The rows are grouped in 3 different ways at once. Each group adds its own fixed numbers to the row, and there is some noise. The rows also spread widely along 10 directions, which tell nothing about the answers.
Some rows, each with its group in each grouping after it:
[-20 -26   0 -26 -21 -16 -13  -5   1  -1 -34  26  -3 -23 -15   1   7  10
   0  -5  20  13 -17   6  -2  -2  -9] : j_256 zuv (1)
[-15  22  10  20 -32   6  -5   4   6 -14  19   5   2  -5  18  -4  17 -15
 -16  20 -11  11  -2  -7  36 -11  -9] : j_915 zuv (0)
[-20  14  17 -12 -24  -2   5  10  18   6 -17  12 -14 -15 -19  -5 -10  -9
  11  -1  16  16   4  -4   3 -12  -3] : j_199 luzol (2)
[-23  -2  16 -23 -24   1 -27 -14   6  20   1  15 -21 -12 -17  11  14 -28
  16  22  27  45  -2 -29  20 -18 -20] : j_164 Nuf (1)
[ -6 -33 -18 -37   7  -8   3 -38   6  23 -31 -14   2 -14 -46 -37 -12  -8
  44 -29  14  15 -25  13 -18 -15  -8] : j_709 luzol (0)
[-34  -8 -11   3 -19  -4   3 -31  -1 -10  -3  -6 -27 -17   5 -24  11 -17
  13  -8 -24  -2 -14   3  16   4 -24] : j_536 Depo (2)
[ 35 -15 -23   1 -31  -1   2 -36  23  -8 -31  18 -11 -48   5 -10 -15 -28
  10 -20   8 -14 -18 -28  10   2 -25] : j_536 Depo (2)
[-51  42  34  43 -10  17  25  25  24  -4   6  11  30 -19  -9   3 -22  -7
  30   9 -11  34 -28  -5  -5 -28 -19] : j_915 Nuf (1)
[-62 -28  -5 -19  30  -2 -10   8 -29  26  -7  -2   6   1 -38  -1  13  38
   6 -14  -1   1 -40  28 -41   4  17] : j_199 Depo (0)
[-25  16 -23  -4 -15   1  17 -12  21 -13  14 -17  -6  19   4  -9   1   1
 -16  -4   9 -34  22  16 -26  -2   1] : j_709 zuv (0)
[ -5 -19 -21 -14  -7  15 -18 -56   1  31  -5  -7 -16 -20 -31 -19   3 -50
  39 -29  28  10  -8 -36   3 -11 -26] : j_164 Depo (0)
[-39  36  12 -21 -31  29 -12   4  -5  10  18   9 -15   0 -39 -30  19 -25
   8 -49  68 -11  43 -18   8  -3  14] : j_256 zuv (0)
[-19 -22 -14 -22   7   7 -15 -20   2  23   5   8   7  -5 -33  13   5   0
   7  -9  30   6 -18  -9 -15  -4  10] : j_709 zuv (1)
[-49  17 -19  11  -7  24 -11 -43   3  14  41  10 -23   2  -4  24  17 -30
  -5   8  15  -1  13 -37   0   3  -4] : j_199 Depo (1)
[  0  -2  -5 -13  -6  11   2  -1  -6  -2  -2   3  -8   2 -11  -5  10   3
  -1  -4  12  -8   2  -1  -2   2   7] : j_256 luzol (2)
[ 16  -7   7  20  -9   3   6 -11   6  10 -16  -3 -25 -42   7  21 -13 -45
  27   4   7  22   5 -35  23  -4 -35] : j_915 Depo (2)
[-22   4   5  -5 -16   2   9   2  23  -1 -11 -15 -16   7  -7  11 -15  -5
   8  16   8   7  10   5 -24 -12 -14] : j_164 luzol (2)
[  6  53  -7  32 -18  38  13 -22  18   1  37 -15  -7  11  12  -5  -9 -54
   6  -7  10 -15  36 -51  14 -22 -10] : j_199 Depo (0)
[ 28   2  23 -31   1  18 -29   6 -27  35  14  -1 -26 -13 -30   0  16 -29
  14 -38  68   7  39 -49  35  -3  15] : j_915 zuv (1)
[  7 -21  11 -30  10  -2  -8  30 -38  18   2  -5 -12   2 -21 -15  22  12
   4 -24  18   1   8   0  17   2  21] : j_709 zuv (2)
[ 52  33  51  -3 -33 -11   0  50  11  -8 -15   9   5  -8  17 -24   0  -8
 -14  22   5  27  -3 -20  41 -35   3] : j_915 Nuf (0)
[ 11   8   5  -6  -6   8   2  19  -6   5  -2  -8   4  -7 -13 -12   3   2
  -1 -30  27 -18  12  -4  -1  -3   9] : j_915 zuv (0)
[-60  20   3  12 -25  22 -25  -1  20  -5  41  -4  -7  27  17  61  20   4
 -54  63   1  12   6  -4 -11   7  11] : j_536 zuv (0)
[ -4   5 -31 -10   2   8  -1 -31  -3   3  17   9  -7   4  -7 -12  11   4
 -11 -22  10 -38  -5 -16 -15   1  13] : j_199 Depo (1)
[-13   1   3 -27 -42  -5 -36 -42  22   4   4  20 -39 -13  -2  15  19 -27
 -28  25  32  16   2 -36  18  -2  -2] : j_536 Depo (1)
[ -7 -18 -13  -8   5   9 -13 -13 -17   7   7 -28 -14   4   2   8  13  -8
   8  -7  -7   0  12  -3   7   4  -5] : j_536 zuv (0)
[-31  -3  20  -2   0  19 -14 -20  -6  25  28 -26 -24  26  -9   1  10 -37
  21  25 -16  48   3 -23  36 -21 -14] : j_199 zuv (2)

New rows, each followed by its group in each grouping:
[-19  -6 -13   7  10  17  -5  -6 -15  13  15  18  23  -6 -11  14  10  13
   3   3 -11   7 -31  -8   1  -5  12] : j_199 luzol (1)
[ -4   6 -12   7 -10  18 -13 -17  -1  -3  27  -4 -18   4  24  47  18 -15
 -17  34   0   4  24 -27  17   7   1] : j_536 luzol (1)
[ -7  18   8  -8   7  12   4  16  -1   4  15   3   4   2 -18  -5   4  22
  -6 -20  30 -23  -3  -4 -24  -3  21] : j_915 Nuf (1)
[  9  29  14  42 -15  30  20  47  10   1  -2  18  50 -25  -3  15 -25 -16
  16 -10  13   7  -5 -25   4 -20  -2] : j_709 zuv (0)
[ -8  20 -15  33  -6  18  23  35 -27 -18 -10  17  11 -36  15  21   7  -1
  10 -24  12 -25  41  -2   0  19  -7] : j_256 luzol (0)
[  3   8  26 -20   5   7  -1  -5  24  15   7 -33  -1  33 -20   4 -19   7
   0  25  11  18  -8  -2 -25 -28  17] : j_915 luzol (1)
[ -3  43   3  49  -5  34  20   0  12  -4  30   0  15  -7  11  13 -15 -25
   6  -2   6 -16   7 -38   2 -12  -7] : j_915 Depo (1)
[ 64 -34 -13 -15  27  12 -13 -18 -17  22   6 -15  12  26   0  -7   6   8
 -12  24 -31   6 -55 -25  11 -19  17] : j_199 Depo (2)
[  5  25  29   2   0  11  16  48  -4   8 -14  17  25 -32 -29 -17 -14  13
  27 -42  32  -3 -10 -11  -8 -15   8] : j_915 Nuf (1)
[-63 -16  -1  -2  18  -1   1  -7 -20  13   4  -9  -7   7 -14  16   8  11
  26  12 -21  28 -13  17  -8  -7  -8] : j_199 luzol (1)
[-15 -31 -39 -10  39  35 -17  -3 -42  34  32  -3  13  -1 -31  34  30  12
  -4 -26  36 -21   3  -9 -23  28  28] : j_709 zuv (0)
[-21 -35  21   3  43  15   3  19 -22  38 -13 -12  26 -19 -46   1 -10  17
  52 -14  -9  41 -59   5 -16  -9  -4] : j_915 Nuf (2)
[ 16  -5 -29   4 -25 -11   1 -11   0 -17 -12   3 -30 -21  35  20  15 -21
  -7  18  -3 -12  40  -8  18   7 -28] : j_164 luzol (0)
[ -2  10  -8  -3  -6  -3  15  -3  16  -8  -8  14  11  -8   1 -13 -11  13
   8 -10  -2 -13 -22  -5 -17 -18  -5] : j_199 Nuf (1)
[ -6  -3 -55 -17 -24  -7  -7 -50  12 -13   4  32 -14 -24   3 -27  25   0
 -19 -18   9 -38 -11  -4  -7  11  -7] : j_199 Nuf (0)
[ -6  16   1 -20  10  36  -6   5 -15  27  24 -20  21  32 -48 -41   7   5
  20 -40  27 -20   5  -6 -17 -20  32] : j_164 luzol (0)
[-21  15 -11  -6 -13   3   2 -13   0   3   2   5  -5  -5 -13 -34   8  -5
   2 -29  10 -21  -4  -4  -6  -9   3] : j_199 Depo (0)
[ -7  12  36 -21  -1 -14  17  28   8   2 -18 -30 -11  26   2 -15 -24   8
  15  -3  -3   7  18   8  -8 -35  -2] : j_199 zuv (1)
[-16   8 -13  58  26  25  36  26 -17  -2   4  -4  18 -18  22  31 -16   0
  22  -1 -38 -13 -11 -10 -13   1 -17] : j_199 Depo (2)
[  0  26  26   2 -24   5 -10   1  14   2  12  16  10  -3 -11 -21   5  -8
 -12  10  12  11 -29 -22  18 -25  13] : j_915 Depo (1)
[ 31 -57   0 -16  18 -33 -18  10 -31  12 -31  -5 -12  -5  27  35  16  16
  -6  46 -32  31 -24  -2  14  -8 -15] : j_164 Depo (1)
[-24  -3  -1 -10 -14  12  -8  -7   7   3   7  -4 -25  -2  -6  26   8  -5
 -10  16  12   3  14  -4  -4  12   4] : j_536 luzol (2)
[-10   7  57 -24 -12   1  -2  28   6  25 -34 -16 -22  -8 -30  13 -23 -32
  44  -8  51  49  41 -25   7 -30 -19] : j_256 zuv (1)
[ 13  35  -3  43  19  17  50  32 -18 -15   3 -30  11 -15  17 -29 -15  -7
  43 -49 -16 -35  30   2  -3  -9 -18] : j_915 Nuf (0)
[-68  20  -4  36 -12  16  18  -6   8  -4  -2   8  -7 -37  -4  27 -13 -18
  31 -19   8  -2  10 -11 -17   7 -27] : j_536 Depo (1)
[ -1 -39 -20 -11  10  -4  -5 -10  -3  12 -15  -1  -6  -9  -2  25  -3   8
   2   8  -7   6 -24  -1  -9   4 -11] : j_199 zuv (2)
[ 54  27  -2 -21 -34   9 -13 -23  22 -14  18 -12  -2  32  17 -45  10 -10
 -45   9   2 -30  -3 -25  16 -24  26] : j_536 Depo (0)
[  7  10  24  10  12   3  28  56 -11   0 -17   2  14  -7   2  -4 -13  20
  17  -5 -18   5 -15   4  -6 -16   2] : j_199 Nuf (2)
[  0  -1  14 -15 -10  -4  -5  16   4   3   1   9 -18 -11  -7   8  11   9
 -15  13  20   9  -7  -6   0   3   5] : j_915 Nuf (2)
[-32  13  14  15  34  23  15  23  -5  17  18 -16  12  20  -5  40 -14  10
  19  21  -8  19  -4 -10 -28 -17   0] : j_199 Nuf (1)
[-33 -14 -50  17  -4  28   2 -17   2  -2  -1  38  -1 -42 -14  54   8   4
  -4 -13  36 -31   4  -8 -34  42  -6] : j_256 luzol (2)
[ 23  -3   3  -8   2   2   7 -12  -2   0  10 -18  -8   8   0 -47  10  -5
  11  -7 -17   0 -21  -5  17 -14  -1] : j_915 Nuf (2)
[ 14 -10  -4  -5   5  12   3   9 -10  -1  -2   5   5   0  -4  -9  12  10
   1  -1  -3  -2 -18  -8  -2  -2   0] : j_256 Nuf (2)
[ 13  -6 -22 -13   3  36 -13 -27 -18  13  26  17   4  -5 -25 -27  31 -14
   6 -22  17  -7 -22 -33  16   4  10] : j_256 Nuf (2)
[ 25  -2 -23   3  11  29  -1 -18  11  17   6  -2  23   2 -14  13 -12  -6
   4  -2   8  -6 -15 -23 -16 -13  10] : j_199 luzol (0)
[ 10  32  -1   3  -4   0  22  10  11 -19  18 -29 -16  39  37  -1  -8   3
 -19   9 -13 -32  42  -4  -2 -19   3] : j_199 zuv (1)
[ 11  -9 -22  -7  -4  35 -24 -32 -15  15  26   3  16   8 -16 -21  29 -19
   1 -13   9   0 -18 -27  20  -8   9] : j_256 zuv (0)
[-38 -13 -26  -4   6  -4  -7 -20  -4  -6  18   1  -6   2   4   5  28  24
 -23  22 -15  -6 -29  23 -20  13   0] : j_915 Nuf (0)
[-26 -23   2  11  12  -5   7   4  -6 -10  -5 -12 -13   8  24  32   8   9
  -1  59 -44  35 -19  12  -6  -1 -27] : j_256 Nuf (2)
[  4 -23 -11  11  -9  10   3 -19  12  -3 -16  -3  16 -18   2  -3 -14  -8
  18  -2 -26   8 -39  -6   7  -9 -20] : j_536 zuv (2)
[-26 -30  -8   1  12 -27  25 -11   1  -6 -31 -20  -9 -15  -4 -30 -11  18
  23 -12 -36  -4 -41  38 -23  -3 -24] : j_915 Depo (2)
[-35 -30  12  -8  16   0   5  -7  -1  35 -34 -10 -22 -45 -48  12 -21 -20
  54 -32  32  26 -12  -8 -23   5 -27] : j_915 Depo (2)
[-43  13  23  17 -18 -11  18  33  12 -12 -32  16  15 -32  -2   7 -20  19
  13  -8  -3   3 -23  10 -21 -10  -8] : j_536 Depo (1)
[  6  22  12   4 -21  15  -1   6  31   7  -5  12  30   3 -12   6 -18  -4
  -6  27   1  21 -29 -17  -4 -33   9] : j_199 luzol (0)
[  5 -10  -6 -23  -5  -9   3 -10   9   1 -13 -31 -11  24  -1 -12  -8   2
   6  13  -8  -1   5  12 -20 -19  -6] : j_164 luzol (0)
[ 25 -28 -18 -26 -22 -27   7 -32  24 -14 -51   3  -2 -15   1 -25 -16   0
  13 -14   4  -9 -18   6  -7 -18 -29] : j_256 zuv (1)
[-32   5 -29  19 -21   7   2   1  22 -19  -8  48   8 -51  12  58   0  15
 -20   3  20 -21  -9 -10 -29  24 -11] : j_536 Nuf (1)
[ -2   0  -8  12   4  23  -4   3 -32  -1  27  -2  -7   6  18  20  26 -13
   0  -1  -1  -4  28 -24  27   2  -3] : j_256 zuv (1)
[ -7   4 -13  13  -1  31  -9   1 -11  10  26 -11  12  15   2  10  14 -11
  -2   0   3  -9   8 -15   3  -7  -1] : j_164 zuv (0)
[-43  -6  -4  -1  -1   1  -2   3  -4   8  -4  -2 -10  -9  -7  19   0  -3
  10  -3   5  12   6   3  -4  -1 -14] : j_199 zuv (0)
[-19 -12 -23  -4  -3  15 -18 -45  -8  14  21   2 -25  -9  -2   9  25 -35
  22   4   7  17  11 -32  15  -3 -27] : j_164 Nuf (1)
[ -3 -25 -19 -10   9  -6  -2 -25  23   2 -12  -8   7  -2  -4  16  -6  20
 -12  26  -5   4 -44  15 -41  -3  -7] : j_915 Nuf (0)
[ -3  35  25 -19 -39  -4  -4  23  14 -15  -5  25 -10 -15  -1 -20  11   4
 -14 -14  30 -10  15 -13  13  -9  11] : j_536 Nuf (1)
[  2 -25 -14   0  20  -9   2  -7  -2  -1  -5 -19  -9  -2  16  28   5  13
  -6  35 -21  10 -17  12 -18   4 -15] : j_915 Nuf (0)
[-39  10   7  14 -16  24   0   1  15   2   7   4  -1  -1  -9  24  -4 -16
   1  17  13  17  -1 -10  -4  -4 -13] : j_256 zuv (2)
[-45 -34 -33  25   0   4  -2 -18  -5  -3 -15   3  -1 -39  13  52   2  -3
  11   9 -21   9 -13   7  -6  21 -35] : j_536 zuv (0)
[-78  36  24   0 -44 -17  17  32  23 -25 -27  28 -23 -29  -5  20  -7   5
  -1   5  36   7  39  20 -17   3 -14] : j_256 luzol (1)
[-12 -27  -8  44  31   3  23  22 -20  -4 -17  -1  42 -32  14  29 -16  24
  32  -4 -43   6 -45  14  -7  -2 -26] : j_915 zuv (1)
[ -3 -28 -43  17  16  27 -15 -26  -6  14  25  28   5 -19   8  62  19  -3
 -18  34 -10  10 -36 -32  -2  19  -7] : j_199 Nuf (2)
[  9  27  51 -14 -24 -11   4  53  11  -6 -10  13   2   9   2 -27  -2  14
 -13  22  -7  27 -17  -4  19 -31  14] : j_199 Nuf (2)
[-32  41  29  52 -50  39 -12  53  -5   7  13  80  39 -63 -16  19  13 -23
  -3  -7  33  21 -27 -51  38  -2   4] : j_164 Depo (2)
[-24  31 -30   9   0   3  29 -19  11 -30  34 -30 -12  33  25 -36  12  17
 -21   0 -25 -50  10  29 -31  -2   1] : j_915 Nuf (0)
[-51  19 -34  31 -22  19   8  -6 -17 -24  11  50  16 -40   1   1  26   4
   1 -27   7 -32   0  -1   6  21  -3] : j_256 luzol (1)
[-18  31  28  11 -23   9  17  40  16  -6 -19 -14   8 -10  -1   6 -26  -6
  15 -19  15  -3  26  -2 -11 -15  -5] : j_536 zuv (0)
[ 37  -5  -6 -30 -13  -5   0 -14  34   3 -15  10  -1   4 -10 -20 -13   6
 -15   5   8  -7 -33 -12 -16 -20   5] : j_199 Nuf (2)
[ -7  12  32  -7  -5  10 -11  47   3  13   2   7  15  16  -6  40  -1  22
 -17  37  16  20  -1  -8 -15 -17  24] : j_164 luzol (1)
[ 18  39  14   0 -49  14  -4  52   1 -21  -3  41  54 -19 -12 -61   7  29
 -29 -51  18 -44 -29  -2  18 -13  41] : j_536 zuv (0)
[-39  12 -27  16   4  31 -11  -2 -13   7  38  45  13 -19  -7  32  27  10
 -14  -5  17 -11 -14 -24  -9  14  13] : j_199 Nuf (1)
[ -7 -33   3 -51   8 -17 -25 -25 -10  29 -14   2 -16   4 -33 -17  11  11
   4  -7  17  14 -33  -6  -7 -13  11] : j_199 Depo (1)
[-14  -1 -14  -8   2  18  -6 -24  -5   8  17 -23  -3  12  -7  -2  10  -5
   5  -2  -6  -4   5  -1  -3  -1   7] : j_536 luzol (0)
[ -7   9   8  13  -1  12  10  31 -20   3   3  11  -3 -17   1  11   5  -5
  12  -7  -2   4  12 -12  21   1   2] : j_199 luzol (2)
[-51 -10 -32  19  20  38 -11 -13 -24  16  35  -2  23  12 -18  21  24  11
   3   7 -12  -3 -24   4 -20   7   9] : j_164 luzol (0)
[-56  23  27   4 -24  -1   2  40   1  -7  10  21  -3   3  -1   8  11  17
 -19  29 -10  20 -10  13   8  -6  14] : j_199 luzol (2)
[ 44  -6  -1 -49 -11  17 -28   3  15  18  13   4  15  38 -31 -20  11  29
 -44   8  34 -23 -28 -12 -22 -16  52] : j_164 luzol (2)
[-16   6  -3   4  10  28  -7 -12   2  26  11  13  15  -6 -30  16  -9  -5
  12 -12  23   2 -24 -32 -17 -14  11] : j_199 Depo (1)
[-17  -8 -21   3   9   5   9 -27  -3 -13  24 -30 -25  41  26   8  18   6
 -27  41 -35 -16  -3  11 -18   4  -3] : j_256 Depo (2)
[ -4 -24  -5   2  10  14  -9  24 -23   6  -6  12  15 -21 -11  24  12  25
  -2  -2  -7   2 -27   3  -1  15  16] : j_536 luzol (2)
[-45  19  -3  10   6  37   0 -27  16  15  35  -8  24  24 -24  -5  -6  -8
  24   7  -2  12 -30 -18 -29 -28  -5] : j_164 Nuf (1)
[ 24 -11 -10 -17  13  10  -6   9 -25  11  23   4  -4   7  -3  -2  28   8
 -15   6   4  -5  -7 -16  11   3  21] : j_709 Nuf (2)
[ -7 -16 -24  11   9  43 -38 -43 -26  29  46   4   2  -7  -9  29  35 -28
  -7  13   2  15 -21 -47  26  11   7] : j_536 Depo (0)
[ 21  -3  -2  16  29  27  10   4 -21   7   9  -6  33   5   1  -2  -1   2
  28   0 -23  11 -24 -22   4 -22  -3] : j_256 Nuf (1)
[ -2  -3  11 -13  -4  -9  12  -9  -5  -7 -18 -22   5   3  -5 -54  -8   3
  37 -21 -33  11 -20  15  15 -28  -7] : j_536 luzol (1)
[ -6 -31 -54  12 -10  -5  -8 -35  -6  -7 -10  21   2 -33  15  15  21  -3
 -11   5 -11 -20 -27  -5  -7  14 -24] : j_164 Depo (0)
[-40  -9  31 -48  -2   6 -40  25  -9  40   2  14  -7  11 -52  27  21  24
 -19  18  47  40 -13   1 -13  -5  41] : j_199 luzol (0)
[-15 -10 -11  -6  43  15  29  -2 -25  16  -4 -54   3   9 -35 -35 -13  10
  54 -58  -3 -20   9  25 -33  -6   1] : j_915 luzol (0)
[ 15 -20 -36   4   9   9  -8  -7 -31  -2  11  26  11 -23  11   4  30   8
   3 -13  -7 -20 -19 -19  10   7  -5] : j_164 Nuf (1)
[-26  14   8  18 -25 -10  10 -30   6 -10   2   4  -2 -20   3 -47   5 -23
  25 -10 -23  11 -25  -5  29 -23 -25] : j_915 Depo (1)
[-12 -12  -1  21  26  12   0  21  12  10   8   9  23   8  19  93  -9  30
 -23  69 -19  27 -31 -11 -36  -6   2] : j_199 Nuf (1)
[-37 -30  -8   0  40  18   1  26 -34  29 -12  12  18 -30 -37  35   1  26
  41 -37  23   1 -17  -2 -44  11  -5] : j_164 Nuf (1)
